The rows of a group lie close to one hidden flat surface of 13 dimensions, which may be shifted away from zero. Surfaces can cross.
In the rows, zero is written as 128.
Some rows, each with its group after it:
[120 113  83  90 156  92 133 141 122  95 163 108 156 121 118 162] -> Zisu
[122  97 146 129 153 135 161  85 146 160 161  82 207  84 123 122] -> Sudos
[134 154 104 144 135 163 140 169 141 137 141 123 165 122 193 102] -> gare
[121  97 133 101 142  62 113 128 166  90 108 135 121 118 186 121] -> gare
[ 90  98 131  37 126  88 159 107 150 133 115  95  96  92 104 109] -> Zisu
[195 145 126  52 176 157 152 181 139  99 150 142 146 125 127  83] -> gare
[202 120 151 175 114 138 124 170 127 129 144 141 130 125 112 158] -> Sudos
[ 78 159 116 109 132  80 123  96  90 191  78 125  98 176 183 111] -> Godob
[153 102 165  97 142 150 112 152 105 159 156 143 129 120 157  73] -> Sudos
[ 77 139 188 145 186 150 149 148 122  84 108  95 154 127 116 131] -> Godob
[101  99 177 105 109  97 142 145  99 120 143 182 105 125 134  98] -> gare
[157 136 176  96 127 133 134 167 176 113 143 144  89  93 136 105] -> Godob
[143  86 172 100 124 115  83  41  95 151 167 147 145 120 123 103] -> Godob
[111 105 109 157 118 139 110 103 170 121 154 131  73 141 163 169] -> Kufe
[154 129 108 155 115 139 126 166  82 132  75 146 113 136 149 115] -> Zisu
[ 46 179 118 173 147 123  59  92 173  56 107 149 119  95 155 147] -> Godob
[ 94 166 129 153 178 180 162 157 123 157 122 135 156 118 174 100] -> Sudos
[127 108 147 113 119  85 140 154 125 105 147 162 149 113 156 110] -> Zisu
[100  91 102 152 115 132 177 138  89 121 159 160  81  73  97 187] -> Kufe
[132 122  87 127  83  79 101 148 117 108 107 115 148 171 142 128] -> seka
[142  99  73 130  97 166  94 113 110 139 162  73  97 107 148 159] -> Kufe
[130 166  84 150 104 160 172 174  95 109 128 207 102 125 147 127] -> Kufe
[124 152 123 133 141 155  84 156 160 135 164  65 113 124 103 164] -> seka
[145  84 148 151  81 202 138 106 186 175 140 138  83  96 136  93] -> Kufe
[111 101 133 151 139 166 164 114 166  94 120 142 100 103  96 148] -> seka
[120 122 153 138 169 159  94 106 190 149 125  70 132  97 144 121] -> gare
[133 110 100 115  99 194 154 154 108 165 128 122 118 131  68 101] -> Kufe
[125 104 101 111 124 130 137 100  81 108 114 124 156 128 147 109] -> Zisu
[123 117  78 154  86 144 116 124  99 160 135 177 123 136 202 100] -> Kufe
[105  81 114 143 105 126 138 121  96 108  82  77 119 124 112 150] -> seka
[131 172  66 105  83 128  93 176 104 128 124  87  83 150 150 143] -> seka
[138 145 178 157 104 146 121 174 149 103 109 129 125 105 174  97] -> gare
[145 116 148  63 131  90 137 163 176 127 167 134 194 155 102  74] -> gare
[120 132 179 162  82  88 145 100 108 154 136 100 145 117 198 138] -> Godob
[109 149 174 149 114  73 132 139  83 132 107 100 130 155 167 153] -> Godob
[127 108 137 147 109 101 141 116 162 134 129 147 111 146 131 145] -> seka
[145 136 110 104 149 165 155 153 101  98 172 131  86 102  87 173] -> Kufe
[116  86 164  91  98 129 174 138 148 141 130 146 131 106 101  75] -> gare
[151 171 144  91 104 138 153 123  95 147  81 111 120 154 143  81] -> gare
[152 153 165 186 163 134 181 103 106 142 151 161 172 155 153 157] -> Sudos
[ 81 185 111 156 152 154 131 161 133 144 145 158  68 129 139 163] -> seka
[148  71 175 149  89  83 113 119 119 147 162 141  93  98 143 156] -> seka
[155  85 190 115 142 107 165 181  85 135 142 140  99 205 148 130] -> seka
[128 121 106 166  95 165 165 185 141  97 106 167  95 107 184 118] -> Sudos
[127 116 102 162 222 142  99 152 117 183 135 147 146  42 149 134] -> Zisu
[ 95 103 111 155 143 110 100 192  59  95 124 112 173 166 140 133] -> seka
[131 108 113 144 160 123 142  76 151  77 118 144 137 129 198 146] -> gare
[140  98 124  71 125 169 113 167  74 107 133 130  79  84  98  98] -> seka
[123 114 136 128 136  83  82 154  99  52 127 114 151 151 117 152] -> gare
[161 128 127 115 131 114  91  99 140 136  92  72 153 159 141 112] -> Zisu
[145 169  96 145 147 159 142  93 137 145  94 134 172  65  98 113] -> Godob
[123 102 139 164 152 134 148  53 155 109  92 170 140 139 114 131] -> Godob
[149  81 111 108 122  85 143 150 177 147 101 116  94 171 169 132] -> Zisu
[135 196 170 143 125 116 100 130  72 107 128 140 119 195 163 138] -> gare
[158 151 110 191 117 138 121  93 100 154 190 147 120 110 152 199] -> Zisu
[127 133 123 141 129 174 178 153 172 158 145 152 138  89 197  90] -> gare
[196  94 166 140 141 158 141 150 101  91 190 183 174 102 129 109] -> Sudos
[114 147  85 109 119 120 116 142  99 176 156  67 130 158  78 165] -> gare
[109  77 136 135  97 106 126 109 102  93  82 134 148  92 155  99] -> Zisu
[120  75 134 120 141 150 127  56 173 121 166 109  48 114 193 172] -> Kufe
[140 124  68 128 109 166 149 181  67  95 167 176 145 119 169 112] -> seka
[109  61 164 163 145 150  87 141 156 117 139 106 120 111 107 133] -> Sudos
[123 104  92 145  92 154 145 139  99 152 144  92 115 110 167 143] -> seka
[163 161 137 128  97 123 159 147 106 132 150 156  85 110 125 161] -> Kufe
[136 106 137 137 139 101  84 114  93 120 107 114 114 179 123 150] -> Zisu
[156 149  66 143  82 133 199 129 154 108 121 144 142 181 119 150] -> seka
[134 141 131 117 164  85 158 127 139 122 183 162 151 131 167 151] -> Kufe
[104 125 167 164 160 137 162  92 168 163 122 130 143 101 153 126] -> Godob
[ 92 101 142 126 105 101 147  91 132 155 114 138 132 176 185  98] -> gare
[123 129 109 133 119  76  99 122 155 147 116  82 158 133 154 140] -> Zisu
[140 127 129 179 158 147 104 108 116 132 118 145 209 121 159 103] -> Sudos
[148 138 101 151 127 149 109 201 125 148 112  88 155 156 128 118] -> Sudos
[ 80 101 147 203 134 119  98 128 119 147  98 138 131 146 211 123] -> Sudos
[127 131 154 146 163 183 176 167 137 123 159 149 133  90 138 123] -> Sudos
[132 162 151 148 146 152 124 175 153 151 200  87 129  93  90 179] -> Sudos
[ 99 152  79 142 128 103  90 135 132 139 113 149 156  81 184 104] -> Godob
[ 92 124 145 156 100 144 150  86 176 186 109 101 101 151 109 134] -> Kufe
[139 138 138  92 161 126 152 138 110 152  85 170  66 112 102 112] -> Godob
[122 152 123  90 145  97  58 138 124 156 135 150 116  80 143  97] -> Godob
[135 137 100 125  80 123 183 124 119 221 158 138  72 149 148 152] -> Kufe
[134  66 109 123 128  81 130 141  97 114 198 147 159 131 140 159] -> Zisu
[108 114 108 144  88  88 106 136 103  96  82 144 144 197 147 112] -> Kufe
[148 107 130 113 124 181 103 154 118  20 115  93 117  81  89 129] -> seka
[104  74 172  89 134 105 116 143 116 150 173 141 179 129 112  72] -> Zisu
[152 175 179 120 146 127 141 128 114 108 147 144 117 125 133 135] -> Sudos
[101  80 111 156 130 133 115 129 102 157 177 112 153 177 140 147] -> Sudos
[131 109 138 116 141 123  93 161 185 168 169 159 116 165  86 112] -> Kufe
[ 94 112 152 174 145 124 122 106 100  92 108 124 118  98  79 176] -> Godob
[134  98 102 154  80  78 118 159 138 103  92 145 106  98 149 147] -> Godob
[172 155 145 191 144 141  84 119 156 156 153 134 165 101 163 138] -> Zisu

New rows, each followed by its group:
[164 121 119 110 105  93 146 178 155 163 121 180  82  98 177 106] -> Godob
[190 105 131 139 156 131 112 121 123  98 100 146 118 146 171 132] -> Zisu
[196  89 167 165 133 142 132 133  93 165 107 158 130 129 131 114] -> Sudos
[ 93 177 139 121 147 165 180 118 164  62 116 129 115  57 125 137] -> Sudos
[159 106 159 112 104  83  83 144 120 100 130 111 110 125  65 150] -> seka
[148 133 106 176 154  94 141  91 168 207 130 164 157 147 149 150] -> Godob
[152 170 117 139 170 172 132 134 116 107 121 152  98 110 118 149] -> Zisu
[124 118 141 181 162 173 149 134 127 111  90 153  72 188  88 164] -> Sudos
[113 137 166 110 115 177 180 103 109 107 151 162  78 132 145 113] -> Godob
[109  97  97 139 126 114 141 142  95 150 138 132 154 164 114 137] -> seka
[130 122 140 118 107 147 123 154 101 119 113 113 115 132  71 118] -> Zisu
[143  91 103  89 123 126 136 116 153 124 132 105  71  80 184 138] -> Kufe
[ 65 174  91 140 147 126  96 157  84 199 142 149 112  84 150 126] -> seka
[ 68  68 137 148 134 138  65 117 107 122 134  65 107 107 147 145] -> seka
[121 136 196 157 111  87 123 110 178 115 124  99  92 172 133 176] -> Godob
[111 144 107 146 153 132 170 154 134 107  62 141 140 130 141 116] -> Godob
[143 120 103 114 165 142 125 150  56 148 168 151 191 128 109 110] -> Godob
[121 111 164 136 124 151 112 136 118 113 131  61  67 151 150 166] -> seka
[144  97 140 110 149  87 114 118 116 133 187 163 160 140 176 120] -> Kufe
[115 196 140 120 106 118 121  99 170 131 123 135 103 150 187 114] -> Godob
[119 151  78  94 108 105 103 106  81 148 128 145 123 130  80 128] -> seka
[159 145 122 119 136 173 162 131 190 116 171 106 117 152 142 146] -> Kufe
[ 99  75 155 174 145 157  83 132 125 119 136 119 155 119  74 128] -> Zisu
[138 125 161 145 102 132 110 149 114 131 161 108 118  93  92 158] -> gare
[101 104 126 165 142 172 101 162  44  85 130 120 124 120 133 142] -> gare
[166 102  86 124  98 160  82 153 135 137 159 133 126 140 171 102] -> Kufe
[139 103 115  89 183 117  91  84  89 134 106  91 147 115 183 109] -> gare
[138 135  77 112 127 170 151 135 128 135 121 135 106  56 179 110] -> Kufe
[123 102 111 138 127 151 148 109 121  80 143 158 125 148  96 150] -> seka
[197 113 144  75 170 128 119 159 118  49 123 136 116 149 161 111] -> gare
[116 113 164 126 167 116 137 110  74 149  95 122 166  89 126  99] -> Godob
[132 171 110 144  66 145 133  96 123 204 107 103  75 123 167 134] -> Kufe
[126 119 201 171  86  98 160  81  90 137 141 141 163 140 118 137] -> Kufe
[117 153  65 107 162 152 117 141 119 122 111 166 141 112 113  98] -> Godob
[137  89  94 119 150 184 167 101 133 147 139 146 156 133 167  88] -> Zisu
[104 104 135 131  92 107 155  61  68 131  91 130 102 147 138 134] -> gare
[131 132  94 132  82 125  97 119 123 176 100 117 156 126 191  75] -> Kufe
[168 153  92 127 137 164 163 141  81  95 134 144  99  77 133 158] -> gare
[132 158 163 143 193 148 111 127  99 164 139 105 148 196  90 145] -> Sudos
[125 116 156 141 136 137 133 101 131 113 131 137 103 145 157 141] -> gare
[147 113 125  99 151  92  80 142 127 165 189 126 104  57  99 160] -> Kufe
[164  91  80 110 110 134  91 144  69  86 155 127 125 103 163 134] -> Kufe
[123  92 174 146 170 162 141  89 100 122 146 159 139  94 114 122] -> Sudos
[149 144 165 137 134 152  91 142 108  75 137  96  98  76 104 160] -> seka
[151  75 148  89 170  71 124 108 128 112 141 150 104  87 166 138] -> Zisu
[179 119 163 103 132 118 169 135 144 106 146  92 176 155 102 129] -> Sudos
[111 126 157 168 128 142 134  71  98 151 123  69 125 128 181 161] -> seka
[135 115 138 153 111 116 126 160 140  98 151 185 108 113 151 140] -> seka
[122 116  80 141 125 167 128 126 102 133  97 161  98 181 137 117] -> Sudos
[126 127 170 110 133 141 204 142 112 133 208 157 104 127 158 147] -> Sudos
[176  70 134 104  86 154 173 125  91  99 123 100 116  50 137 118] -> Kufe
[126  96  98  84 169 120 154 111 104 134 108 141 136  99 173  97] -> Zisu
[100 103  86 133 146 184 165 133  87 138 138 111 147 146 136 123] -> seka
[205 101 216 118 117 153 114 155 145 142 149 161 140 108 123  59] -> Zisu
[ 94  60 129 148 135 133 133 140 153 138 147 122 123  81 119 138] -> Godob
[124 172 197 138 169 121  98 160 132  92 152 138 141  79 142 127] -> Godob
[140 182 180 105 164 147  73 140 129 133 140 146 103 122 143  96] -> Sudos
[151 135 144 175 105  97  69 139 105 141 138 114 146 143 128 157] -> Zisu
[113 134  92 158 102 138 141  76 130 136 101  97 182 120 128 129] -> Godob
[152 114 210 129 133  71  81 122 124 135 138 145 134  90 141 116] -> seka
[158 108 126 118 154 172 170 100 127 142 147 149  91 138 186 128] -> gare
[118 129 127  75 176  94 115 173 158  84 131 142 149 159 157  96] -> gare
[137 147 107 138 122 127  62 172 103  82 146 128 164  63 114 125] -> seka
[ 61  96  90 145 186 131 119 103 123 128  81 158 169 108 150  95] -> Godob
[ 94  96 154 139 127 128 193 146 101  99 118  94 121 120 121 159] -> Sudos
[117 138 107 149 113 135 161 147  75 100  75  92 126 163 147 149] -> seka
[132 120 105 106 103 117 135 192  94 179 120 146 104  64 115 104] -> seka
[121 100 138 125 111 133 143  71 141 153 185 150 114  82 153 137] -> Sudos
[117 146 139 115 151 145  94  66  89  95 160 222  63 120 102 138] -> Godob
[116 161 108  93 160 121 150 133 145  96  87 128  44 140 136 158] -> gare
[130 176  88 116 111 156  79 114 109 190 126  84 117 171 132 118] -> Kufe
[102 155 130 146 154 112  85 208 148 128 129 117 134 128 112 141] -> seka
[125 111 170 108 192 100 117 143 108 117  97 141 132 161 102 118] -> Godob
[140 116  94  97 156 108 112 144 159 118 117  87 122 137 164 135] -> gare
[ 90 174 154 149 153 159 146 134 115 173 158 138 110  45 168 128] -> Sudos
[157 100 169 130 144 117 130 158 118 149 145 182  76 137 139 130] -> Zisu
[147  97 158 146 106 123 103  91 121 137  79 114 119  43 152 106] -> Zisu
[138  91  96 128 100 112 125 144 144 136 161 142 126 184 156 131] -> Kufe
[150  89  99 165  62 153 143 127 171 115 134  95 115 117 169 148] -> Kufe
[144 141  58  82 156 109 157 133 112 123 188 131 183 143 160 142] -> Zisu
[ 70  52 112 156 162 153 155 170 132 145 142 127 142 137 115 128] -> seka
[116 137 164 167 137 187 163  73 120 153 174 143 166 120 132 122] -> Kufe
[162 110 107 141 189 111  86 187 103 133 138 142 200 105 157 107] -> Zisu
[125 112 120 128 118 110 121 107 129  81 113 132 124 180 190 127] -> Kufe
[145 144 150  86 173 105  94 145 120 161 145 111 128  99 100 127] -> Zisu
[142  92 109  93 151 177 135 101 108 148 133 103 155 125 106  90] -> Zisu
[206 132 105 136  95 159 160 145  90 127 129 118 122  69 168 135] -> gare
[180  80 146 118 148 111 106  99  71  71 157 137 156 102 137 142] -> gare
